The rows are grouped in 5 different ways at once. Each group adds its own fixed numbers to the row, and there is some noise. The rows also spread widely along 16 directions, which tell nothing about the answers.
Some rows, each with its group in each grouping after it:
-137 -83 -63 -162 80 173 95 79 -71 220 115 -44 -9 -318 104 235 120 110 82 217 122 112 41 170 7 -43 8 -190 -64 139 -225 -164 61 => fofut k845 K k787 k440
91 123 37 28 111 -158 -126 -281 -192 169 -339 -121 105 -185 -110 -6 -317 239 -42 -129 177 15 25 52 36 281 116 199 -12 -179 -68 -70 320 => Senib k605 K k312 k395
-21 -145 41 236 145 42 90 53 12 -105 -99 -19 123 -6 67 114 209 -53 -507 -117 -190 -37 -181 21 -62 175 -233 37 61 233 -136 13 48 => Senib k52 E k441 k440
-342 406 397 -33 -12 -300 -21 -98 -9 314 -136 114 -184 -13 35 65 40 -219 -209 322 -23 -175 -1 -39 -78 236 -49 107 277 -18 153 413 115 => mot k52 B k312 k125
-93 80 128 -101 -30 -60 137 -305 193 -129 -355 118 227 -27 89 -31 -198 -268 -341 86 42 -128 -11 -103 76 140 304 -21 -139 38 26 95 18 => fofut k845 E k441 k125
-115 15 108 -130 156 17 83 -162 272 37 45 577 -56 437 -197 -176 -170 138 -42 84 -156 59 -133 198 -189 245 -123 -16 131 202 195 84 -45 => mot k605 B k787 k395
-13 -22 124 23 -176 111 204 -225 38 -417 -10 211 202 -39 -188 24 -320 -285 -93 -195 194 36 -15 54 104 -121 113 -142 -268 -128 100 -128 -17 => Senib k52 B k787 k395
-65 229 265 -130 137 -200 125 -303 -169 39 -38 53 30 -291 69 32 -153 -441 -199 -143 135 -122 65 113 -53 18 199 391 31 -301 192 17 136 => mot k605 K k312 k125
-47 136 -142 -226 376 -200 42 26 -5 -20 -418 235 262 -102 253 193 27 -203 -131 -210 237 280 98 -106 118 -50 -117 274 -120 -109 33 52 187 => fofut k52 K k787 k125
205 54 -102 78 -186 80 -142 90 79 -340 -339 -218 70 109 -85 -313 -53 277 -266 49 76 -47 272 3 188 29 -249 -332 86 172 -255 -94 -38 => mot k52 B k441 k395
112 111 73 31 24 -158 41 26 116 -299 -190 295 69 27 163 192 -86 -375 -169 -280 111 245 74 -152 169 -58 -190 26 -116 -259 98 86 -120 => fofut k845 B k312 k125
-138 -86 8 94 -106 23 206 -120 -32 0 30 -97 -54 -84 -86 -149 97 -85 -205 375 297 -382 87 195 -96 188 99 -329 139 336 -230 -95 11 => mot k52 K k441 k395
225 201 86 75 -29 -21 -155 -192 -255 -74 -182 -46 115 55 -252 50 -245 71 -83 18 -50 72 227 -20 -121 106 75 101 -13 -72 80 236 -73 => mot k845 E k441 k440
-55 408 -58 93 -187 -43 56 187 250 -166 -464 -67 -197 87 -35 -24 82 -57 83 179 182 46 38 162 114 47 -360 -369 70 28 16 115 -138 => Senib k605 K k312 k125
-129 22 101 159 47 -233 337 -233 222 -9 -156 227 26 -55 -7 116 -35 -508 45 -245 422 -51 -145 219 -107 153 -38 53 -147 -178 177 35 53 => Senib k605 E k441 k395
-63 -75 50 -69 -36 52 125 48 30 42 106 -171 -169 -251 65 -168 185 19 -172 109 120 -183 82 290 -24 86 -73 -170 169 99 -220 -265 -22 => fofut k52 E k441 k440
-17 131 -182 -225 144 167 211 -89 245 -6 -214 -177 10 -122 -289 117 29 437 303 44 -5 377 -414 129 -75 125 299 -54 -351 96 20 26 202 => Senib k845 E k312 k440
14 135 77 -178 -167 -120 87 -15 303 -276 -187 180 -17 -81 144 -276 -101 -194 -27 -212 293 146 60 -175 264 -395 51 -121 -5 -302 -52 -70 73 => mot k52 B k441 k395
-15 4 226 -49 -180 96 15 -126 141 -59 69 51 55 -11 54 -95 -64 -293 -174 -57 6 -60 284 93 8 -300 -59 -131 51 -85 13 76 -163 => mot k605 E k787 k395
-55 16 301 -261 70 -90 47 -165 232 77 7 61 -13 -304 299 -13 -44 -320 -417 -232 -59 -19 24 105 113 148 -8 169 -86 -263 130 -34 -52 => fofut k605 B k787 k395
-228 69 2 -292 221 2 201 -93 112 298 149 348 -287 -25 108 -223 37 90 -69 347 15 -172 -77 302 -123 252 42 -86 334 220 -137 -235 108 => Senib k605 K k312 k395
224 25 -269 -62 246 23 2 -38 83 -44 2 245 -30 326 -131 -156 -12 212 141 -93 64 212 183 262 -176 62 -246 19 200 84 -47 -62 -17 => Senib k845 B k312 k395
-87 280 -76 -235 65 -14 178 -219 423 -55 -423 286 -51 117 192 -178 -143 -11 -204 139 -136 -1 -179 74 90 254 147 -50 120 37 31 -24 -4 => Senib k845 K k312 k125
166 360 -174 -85 189 71 41 138 61 -104 -293 92 -13 21 76 180 64 -69 31 -87 -14 282 167 161 33 58 -371 -42 -77 -46 47 71 -121 => Senib k605 E k312 k395
8 141 169 150 67 -71 104 0 -196 153 98 -266 -240 -352 -2 -22 178 23 -241 67 -50 -161 -188 234 -138 250 37 118 259 3 -33 -52 79 => Senib k605 K k441 k125
-87 133 81 29 31 231 79 -12 336 -5 -127 335 -39 236 10 -43 -107 284 -114 80 -383 103 -227 217 -5 222 -213 -191 83 223 67 -34 -66 => mot k605 B k441 k125
151 -77 -235 -102 229 -37 0 171 -101 -130 -153 221 117 37 -9 -61 -37 293 104 69 232 295 108 -231 105 -187 31 -92 -58 135 -292 -131 170 => Senib k605 E k441 k125
8 -99 88 315 -296 211 251 -111 26 -188 184 17 -10 -99 110 -135 -83 -72 -246 -76 -59 -73 -302 25 105 -255 137 -208 298 33 -307 -326 175 => Senib k845 B k787 k395
161 65 162 241 -192 -49 -81 -86 -260 -18 -59 15 43 -77 276 -67 -193 -8 -522 161 -152 -134 152 -248 179 34 88 -49 382 14 -296 -52 54 => mot k605 B k787 k125
46 122 -156 -65 160 19 153 -39 -184 48 -36 -71 25 -191 270 130 169 -210 -257 276 61 -22 167 -29 -39 -51 137 -15 146 166 -235 -12 76 => mot k605 K k312 k440
-33 401 -103 -78 -41 33 177 -110 318 -65 -429 338 39 205 79 68 -130 -89 168 26 5 290 -12 69 43 -23 -41 -109 12 -64 150 209 -91 => mot k52 E k787 k125
27 50 -123 -77 -20 -37 -137 73 12 -86 -147 -112 -117 185 -143 -321 115 80 -42 147 251 -170 462 345 -89 -3 -402 -232 326 157 -136 -71 -120 => fofut k52 K k312 k440
-223 -64 235 -335 365 -34 -26 76 -116 27 104 152 -29 -268 -11 71 24 6 -371 -40 -107 -121 -39 262 25 356 -280 264 -148 71 59 -250 41 => mot k845 K k312 k440
150 -265 -169 -51 309 -100 -9 -112 -282 -24 39 133 175 -13 -64 -46 -73 111 -166 -67 200 70 132 -4 -90 55 79 221 73 87 -191 -179 162 => Senib k845 K k787 k440
-167 165 93 -382 157 -332 -3 56 -70 -9 -112 90 -73 -73 26 -182 92 -370 -83 159 436 -149 435 35 34 -126 -149 124 62 -68 5 42 31 => mot k605 E k312 k440
276 -133 9 64 86 -258 -164 18 19 -269 -66 -153 -65 151 -315 -277 35 202 -251 -232 175 24 64 38 -44 281 -249 71 31 -8 -15 28 -36 => Senib k845 B k312 k395

New rows. What belongs after each?
159 269 -211 -133 -192 -109 200 28 381 -66 -140 49 -372 -34 241 -244 116 42 252 22 279 309 -70 -35 119 -251 129 -292 327 -254 -180 -68 25 => fofut k52 B k312 k440
155 209 -102 -424 137 -39 -36 182 155 -192 -42 -143 -130 -28 37 -317 304 -65 -157 123 122 55 355 42 5 -223 -118 -21 75 60 -47 87 -144 => mot k845 B k441 k395
-79 253 162 -140 62 -138 -112 -4 -92 103 11 106 -186 125 -118 -169 12 2 -181 305 8 -199 255 132 -107 230 -225 16 302 121 15 137 -43 => mot k845 B k312 k395
-3 421 -25 -51 40 -172 87 -20 -263 -76 -303 -213 -32 -35 -212 -97 48 -37 -84 354 236 -66 26 -63 -79 84 145 49 102 170 -35 207 167 => mot k605 E k787 k395
10 56 -42 138 2 -57 134 -250 -27 231 -154 94 70 -16 90 86 -90 -3 41 213 164 34 -20 -66 -130 20 351 -110 170 84 -139 119 169 => fofut k605 K k441 k125
59 183 -181 -13 44 -114 320 17 41 -125 -132 114 -209 -170 50 -51 32 11 92 21 316 86 -211 152 26 186 75 -96 69 -62 -72 -220 55 => mot k52 K k441 k440
101 -209 -13 -162 301 -34 31 -20 -132 81 265 90 91 -158 105 115 133 -265 -106 -120 208 57 441 234 -140 -128 -154 171 -40 -42 33 -40 -146 => mot k605 K k787 k125
-71 250 88 -163 -5 -288 96 172 103 -175 -379 -32 -131 -341 224 -1 90 -369 -308 96 394 -117 103 -65 279 219 -185 -117 -163 -108 -23 -34 -92 => mot k605 K k441 k395
91 -223 -77 -146 324 -56 80 -85 233 155 111 309 47 -48 298 5 67 -66 -61 -280 77 186 131 156 -29 -2 -109 193 57 -107 -44 -140 14 => Senib k845 B k441 k125
-94 339 -116 64 178 218 133 -40 -265 -56 -319 -235 266 -177 -84 311 8 7 -123 139 -59 13 -109 156 -38 90 -2 62 -126 247 -104 -2 292 => mot k845 K k312 k395
145 -19 208 70 -90 -113 -82 -110 71 28 -161 -52 2 -129 -29 48 -164 300 -154 -96 -79 286 -316 -360 77 85 326 -38 -99 -157 -61 154 179 => fofut k605 B k441 k440
109 -91 -200 -132 296 -39 -96 306 -147 135 23 196 -103 -134 2 114 70 441 322 -87 233 406 45 75 6 -1 -278 -19 3 -13 -214 -240 124 => fofut k845 K k441 k440
118 -291 -19 204 -24 -73 -19 45 95 -286 -81 0 49 182 -56 -293 -5 236 -242 -177 98 26 -139 -98 92 -70 -122 -128 161 133 -279 -244 198 => fofut k605 B k312 k125
-108 53 149 -250 -19 232 54 91 25 -41 210 -1 -196 -198 -120 -259 3 345 7 169 -170 4 -189 132 9 -190 161 -131 99 115 -124 -250 81 => mot k845 K k441 k125
143 205 0 -385 271 -76 -154 -50 60 31 -333 -122 82 -226 125 -19 -28 -22 -248 -203 1 134 298 184 71 206 -186 231 -154 -194 149 43 -94 => fofut k605 K k787 k395
124 4 -198 41 117 -88 68 -127 145 172 -75 -26 61 16 57 12 100 83 268 -235 301 324 77 29 -81 -231 -7 74 134 -145 -121 79 268 => mot k52 B k312 k395
194 357 -240 117 91 -148 234 -51 -260 -192 -226 167 -19 -9 12 47 -110 -68 -45 120 226 150 -141 -109 33 197 149 65 156 21 -117 -40 163 => Senib k845 B k787 k395
1 -48 -79 -244 374 2 230 -103 144 -6 193 321 -5 5 -100 124 53 -56 82 -114 91 254 -149 161 -170 109 41 146 -174 24 113 -10 63 => Senib k845 B k312 k395
137 141 32 93 -201 -28 -21 -8 -80 -319 -116 -487 -77 -107 -273 -377 29 7 -116 -73 232 -198 145 252 -1 -122 -78 -26 172 -63 -74 -141 66 => Senib k845 B k441 k440
178 -133 69 -125 69 25 -9 83 -160 -118 289 401 -108 -81 135 -42 -165 269 -255 134 -167 191 -51 -249 160 71 149 -73 106 64 -231 -215 -73 => mot k845 B k787 k125
41 -87 16 141 -85 -48 125 -108 343 -71 70 266 -138 256 -131 -125 -15 -65 172 -253 165 117 -94 228 -160 -80 -186 -149 145 -111 74 15 -91 => mot k845 K k312 k395
-47 -73 138 123 -76 123 158 -420 166 -106 -144 194 76 104 -136 -286 -369 73 -266 -115 -87 -284 -210 361 -88 353 105 -74 95 84 23 -308 78 => fofut k605 K k441 k395
108 -223 -128 -247 57 39 65 -99 50 29 259 177 -107 -42 -185 -94 -71 213 357 81 370 174 207 199 -109 -78 184 -227 -78 -18 -97 -185 -95 => fofut k845 K k312 k125
48 398 118 -81 -73 -102 -65 172 -4 -249 -219 -106 -161 -87 -131 -142 43 -135 27 -92 126 69 90 96 20 -210 -185 13 94 -216 152 107 -86 => fofut k845 K k441 k125
-115 181 165 -314 7 213 39 -69 118 -54 9 24 43 -172 74 -78 -54 -91 -151 70 -104 -68 273 270 73 -112 -51 -63 -59 -13 66 -76 -83 => mot k52 B k441 k125
73 240 -38 -140 117 -254 95 -307 12 250 -275 27 -32 -168 130 -14 -165 -26 -18 51 280 29 27 124 -11 421 192 149 53 -154 27 25 141 => fofut k605 B k787 k395
-100 213 35 -152 203 108 55 157 -232 111 100 -226 -25 -273 -201 287 214 188 40 324 -42 191 -104 54 -102 29 75 52 -129 204 -7 175 129 => Senib k845 B k787 k125
112 476 69 18 -3 -6 24 -48 -232 -116 -208 -16 -57 -113 -132 -9 -169 128 -48 64 -67 131 -219 -90 -7 80 173 77 113 -73 2 60 204 => fofut k845 B k441 k395
149 -255 86 -75 40 -42 12 98 -26 -268 274 21 -162 -107 -127 -395 7 283 -200 -66 91 -2 -77 -30 62 -63 74 -51 94 44 -195 -339 56 => Senib k605 B k441 k125
41 300 41 85 -48 -142 74 -100 149 -197 -487 111 -51 5 -48 -217 -223 215 -133 -217 5 67 -338 -13 140 302 -24 53 66 -140 -6 -111 188 => mot k52 E k441 k395
-28 149 150 -251 -60 -224 53 -182 335 -281 -276 328 -74 176 -22 -438 -232 -129 -231 -63 88 -56 -64 -62 129 56 97 52 93 -177 121 -26 1 => Senib k845 B k441 k440
169 198 -225 9 212 -263 141 154 184 -22 -263 -12 -125 -20 182 52 275 89 24 -65 151 420 -302 -270 52 -9 40 102 121 -72 -134 168 219 => Senib k845 B k312 k125
2 -102 -47 -102 300 8 20 -161 -160 140 51 143 182 -10 47 52 -20 -125 -127 -113 51 -5 252 262 -173 33 -111 284 124 32 -34 -101 76 => fofut k845 E k787 k440
-204 -242 190 8 -29 -164 140 -242 362 129 -73 92 44 -126 245 -42 29 -252 -251 -277 170 -71 -109 49 51 -37 12 43 57 -181 -54 -66 161 => mot k52 K k312 k440
21 271 173 -8 -52 -66 21 -539 124 -54 -403 153 146 171 -109 -277 -473 -62 -235 -193 -115 -143 -40 136 -33 193 192 206 132 -182 145 23 175 => Senib k605 E k312 k395
90 -6 243 -75 -18 -198 -50 -74 -132 -110 27 121 -37 -123 -149 79 -158 72 -181 120 26 130 -73 -388 57 127 333 -2 -164 -82 -29 171 -23 => mot k845 E k312 k125
215 243 -55 75 -174 24 -88 32 -26 -132 -52 -306 -191 135 -163 -427 181 28 16 -15 73 -44 355 251 -198 -332 -182 -100 499 -36 -68 100 -103 => fofut k52 E k441 k440
-165 289 157 -185 -52 -230 -14 3 -52 -18 -270 -34 -162 -179 -104 -117 -117 -82 67 59 343 -108 74 143 102 120 -109 27 39 -194 16 -96 108 => fofut k845 E k312 k440
-267 83 117 -3 96 127 237 -239 -69 47 -64 97 301 -134 -24 336 -52 -293 -149 236 45 -50 -7 20 -74 5 249 -21 -219 187 32 178 161 => Senib k52 B k441 k125
-36 145 248 -89 34 -151 -63 -174 -25 168 -225 297 63 -239 242 299 -279 -6 -227 -29 -90 223 -67 -327 203 193 203 63 -128 -249 -1 162 78 => mot k52 K k312 k125
-228 -262 203 -127 66 -78 16 -138 363 14 -109 113 164 115 135 -394 46 -201 -303 -187 105 -231 140 121 -3 -271 -130 55 173 54 -87 -121 162 => fofut k605 E k441 k125
34 -119 -87 -384 154 295 190 -314 79 35 223 97 107 -85 63 -148 -81 28 -179 253 -54 -40 175 199 -94 -13 382 -123 -18 243 -131 -197 -6 => fofut k605 B k787 k395
98 16 -115 -68 116 10 210 -192 185 -176 53 588 56 376 -194 19 -186 -162 338 -54 214 274 126 130 -170 -145 22 -98 -104 -13 179 73 -160 => mot k605 E k312 k125
-54 -226 16 -193 237 113 154 31 -77 -45 313 249 98 -184 78 41 92 -201 -78 -85 159 23 123 90 -74 -245 2 16 -82 81 -162 -261 59 => fofut k845 E k441 k395
62 24 -70 -372 56 -50 132 -273 20 47 -2 19 93 -173 10 -57 -93 -155 162 132 375 112 312 -25 -50 -232 492 13 -111 -113 -35 45 10 => fofut k845 E k787 k125
7 -51 123 -179 169 -257 9 -141 42 -8 -146 229 48 -147 -51 173 -209 -141 -35 -93 328 68 163 66 69 368 -42 67 -376 -179 171 6 -109 => mot k605 K k312 k125
-223 83 172 -311 299 -261 -54 -21 -57 302 -26 325 -126 -42 -6 -44 -16 118 -113 181 68 -3 42 72 -73 325 -68 207 133 52 100 87 67 => mot k52 K k787 k125
-57 -110 -28 -109 168 -153 33 28 289 -80 -195 99 235 42 209 -5 172 -381 -205 -211 294 115 212 -145 72 -317 -183 72 -85 -37 -62 141 108 => Senib k845 B k441 k395
45 -251 -16 12 109 -177 -43 1 8 -131 6 71 68 171 -230 -102 54 18 -131 -52 278 67 181 30 -73 61 -192 -2 -3 97 -15 73 -3 => Senib k52 B k787 k440
255 -206 -68 34 123 -45 -104 -73 21 17 -70 -220 91 -105 80 -245 60 300 -218 -376 -8 145 90 45 20 -98 -31 219 216 -125 -218 -148 147 => Senib k52 E k787 k125
-160 342 296 88 -71 -174 -87 -71 -25 179 -184 289 -113 151 -149 17 -247 179 28 151 -144 128 -241 -132 -11 154 0 80 262 -69 140 277 167 => Senib k845 B k787 k125
14 -73 -93 -160 114 -88 109 80 172 112 60 196 -193 -11 265 -313 176 -75 -76 104 234 -98 262 162 -9 -64 -169 -136 331 83 -270 -215 -28 => Senib k605 E k441 k395
-90 108 -15 319 12 19 111 -186 226 254 -290 161 142 219 105 49 -25 65 102 -159 -86 134 -206 84 -140 -102 -62 87 297 36 -63 146 269 => mot k845 E k441 k125
-38 314 -78 -100 181 106 73 75 9 -133 -274 63 91 51 -55 149 56 -83 -116 102 -120 93 78 217 -30 145 -250 56 -61 148 102 109 -101 => Senib k845 E k787 k125
214 -17 -125 335 -16 -172 31 117 59 -131 -51 -185 -168 83 -44 -86 269 50 -125 -184 235 31 36 186 -55 203 -450 -100 242 27 -136 -15 -41 => mot k52 B k312 k395
-52 160 241 -223 68 -31 19 27 -90 -93 271 103 -223 -55 -135 -206 92 -250 -129 6 13 -135 158 216 -158 -131 -136 84 205 -47 78 -38 -91 => fofut k845 E k312 k395
-179 237 45 -172 -181 181 256 -318 268 -271 -310 29 127 134 -147 -306 -221 -117 -100 223 24 -162 -88 165 10 -115 342 -196 -13 164 54 -53 64 => fofut k605 E k787 k125
23 334 -20 -73 124 -186 131 21 -142 23 -163 84 -44 -193 142 228 50 -256 -67 166 174 153 -33 -159 3 70 143 98 19 -80 -5 175 90 => fofut k845 B k441 k440
24 229 105 -116 90 -137 52 96 155 -55 117 46 -300 18 -250 43 170 -155 115 -40 153 115 49 322 -177 199 -334 -5 -56 -121 301 210 -248 => Senib k845 B k312 k395
-382 88 136 -256 241 -176 190 -33 296 312 -173 202 -138 -198 120 38 69 2 -21 67 123 -7 -276 279 20 344 -96 123 -23 10 108 -84 162 => Senib k605 K k787 k125
